The groups are shells around one centre, one inside the other: the same stretched ball of 6 dimensions in 7 sizes.
In the rows, zero is written as 128.
Known rows, each followed by its group:
[171 125  99 151 136 141 134 121 136  62 162 188 171] : (2)
[152 105 121 141 152  86 126 121 117 112 124 171 125] : (6)
[144 106 120 136 131  99 136 114 109 130  98 161 125] : (5)
[123 110 123 157 135 165 162 114 143 130 143 129 126] : (3)
[ 94 150 124 108 112 164 155 146 122 176 119  66 121] : (0)
[159 145 106 110 131  91 104 129 108 100 134 151 148] : (5)
[106 138 124 111 124 123 136 114 114 178 108  84 104] : (3)
[122 108 119 126 151 110 178 168 110 157  81 160 130] : (3)
[149  92 131 147 134  92 128 117 112 117 108 168 120] : (1)
[109 160 133  97 120 130 112 157 118 149 148  62 120] : (2)
[121 103 124 130 164  88 164 150 112 162  89 154 111] : (3)
[161  87 130 150 116  94 121 108 106 105  98 180 128] : (2)
[132 126 140 122  65 142  99 100 106 132 112  86 121] : (0)
[131  98 120 149 169 117 178 158 128 132 115 175 130] : (3)
[161 136 101 133 154  95 108  95 127  94 158 161 138] : (0)
[153 117 119 121 136  90 132 165 103 108 106 173 148] : (1)
[ 97 134 154 102  96 113 104 126 102 185 106  43  86] : (2)
[145 135  90 139 141 149 159 108 134 113 135 163 155] : (1)
[138 105 117 148 122 148 165 131 124 122 108 162 143] : (6)
[180 134  92 118 165  56 109 133 107  79 132 207 158] : (0)
[135 124 119 160 117 184 138  87 151 104 172 118 135] : (2)
[136 128 129 118 159  83 119 163 116 121 141 136 124] : (5)
[159  98 136 141 109 102 113 130 106  97 110 165 136] : (5)
[163 172  88 106 131 114  97 112 122  84 167 139 163] : (4)
[120 181 101 103 106 159 107  83 131 140 164  61 131] : (2)
[122 130 133 137  80 168 110  71 128 138 140  73 113] : (0)
[144 129 101 139 112 165 156 115 128 112 124 152 158] : (2)
[118 122 126 126 159 104 146 142 122 153 125 123 111] : (6)
[159  91 137 146 146  78 119 145 113  95 123 182 129] : (6)
[127 143 124 117  97 132 101  85 117 140 134  82 115] : (6)
[120 118 139 153  71 204 134  95 138 124 144  83 128] : (0)
[170 127 101 119 148  63 111 122 103  97 115 190 146] : (1)
[135 154  84 124 155 149 162 127 136 122 148 147 156] : (0)
[137 100 141 111 122  66 133 176  82 148  59 156 122] : (4)
[146 146 107 130 111 159 125 115 132  96 158 127 156] : (5)
[ 91 149 149 126  55 211 109  84 136 162 156   4 103] : (4)
[149  94 147 129 127  59 101 133  95 124  98 152 108] : (1)
[135 147  98 120 131 131 137 100 123 135 128 128 136] : (6)
[128 126 141 146  92 179 115 113 139 106 169  87 130] : (1)
[149 152 104 124 149 124 118 132 134  91 176 139 152] : (5)
[106 136 156 130  72 189 110 131 132 132 161  40 118] : (4)
[168 127 114 138 121 119 105 118 123  71 155 164 155] : (5)
[107 110 164 125 102 130 122 162 111 153 116  77 103] : (6)
[138 158 131 106 125 101  70 123 121 106 181  82 121] : (4)
[167  83 131 152 127  91 127 136 108  89 103 199 140] : (3)
[ 99 159 115 126  90 209 141  82 144 160 155  44 122] : (3)
[106 144 144  99 120 110 111 154 109 163 127  64 104] : (1)
[133 122  96 156 143 181 187 119 147 118 139 161 155] : (4)
[116 175  96 100 136 137 128 105 127 154 149  82 127] : (4)

New rows, each followed by its group:
[135 158 103 111 163 103 118 125 128 123 163 120 131] : (3)
[112 114 123 120 147 114 176 169 110 170  82 138 122] : (3)
[120 104 161 132  95 138 127 170 112 132 115 101 120] : (2)
[123  93 129 154 143 142 180 151 128 141 107 155 127] : (1)
[150 122 101 119 154  80 146 136 104 130  92 182 140] : (3)
[132 105 153 143  86 149 117 137 118 114 128 108 126] : (1)
[105 123 158 119  98 142 121 161 115 152 126  65 109] : (1)
[142 138 136 109 119  97  92 156 108 107 144 113 133] : (1)
[141  95 141 129 157  58 126 162 102 131 101 165 112] : (5)
[153  94 127 150 142 110 148 154 119 100 116 187 143] : (5)
[132  93 148 133 154  70 129 165 107 136 108 149 106] : (1)
[118  85 168 121 123  77 135 200  90 157  71 129 103] : (4)
[112 119 108 136 150 145 188 129 128 167 101 138 125] : (2)
[126 168 109 115 114 174 128 135 137 114 173  88 152] : (4)
[137  95 159 140 104 110 106 142 110 116 120 122 113] : (6)
[149 146 132 119  97 117  65  97 119  94 170  92 127] : (3)
[127 123 124 108 165  61 134 156 102 158  99 141 110] : (3)
[154 139 107 143 116 169 128 119 141  76 173 142 164] : (0)
[132  97 126 138 182  83 166 175 118 136 109 178 122] : (0)
[155 116 135 102 141  22  86 150  81 126  92 156 114] : (2)
[135 152 129 125  93 154  84  93 133 104 181  73 128] : (6)
[ 90 113 152 124  73 169 152 131 109 190  79  60 101] : (4)
[180 106 121 133 133  58  94 119 100  81 116 195 140] : (3)
[162  84 141 127 117  53 115 156  81 115  64 188 128] : (4)
[150  71 150 149 149  67 136 167 104 114  94 189 118] : (0)
[147 137  92 113 155  83 139 117 108 135 104 167 137] : (4)
[151 110 122 161 139 146 133 117 143  84 168 157 142] : (2)
[110  98 135 134 149 121 183 179 114 166  85 143 118] : (3)
[130 106 143 140 120 114 117 113 119 133 126 117 107] : (6)
[122 107 153 102 136  48 115 176  84 164  76 122  98] : (0)
[ 88 128 138 130 103 195 175 156 132 172 119  69 121] : (4)
[123 158 117 107 143 106 102 111 124 140 160  86 113] : (2)
[163 106 109 124 177  49 146 176 100 107  94 220 147] : (0)
[170 136 112 123 152  81  97 142 119  71 164 171 152] : (1)
[118 155 122 121  76 191 119 101 131 131 151  62 136] : (1)
[144 160  83 138 145 177 151 108 153  93 184 141 167] : (2)
[171  90 131 154 141  97 127 158 118  69 131 203 151] : (4)
[114 106 164 139  88 149 113 130 121 139 132  75 103] : (1)
[147 101 119 154 147 133 162 153 129 101 128 181 149] : (1)
[110 107 174 113 109  85  97 162  98 160 108  74  86] : (4)
[119 100 143 138 116 144 163 170 116 142  99 131 129] : (3)
[149 145 111 146 121 170 115 102 149  77 195 123 153] : (3)
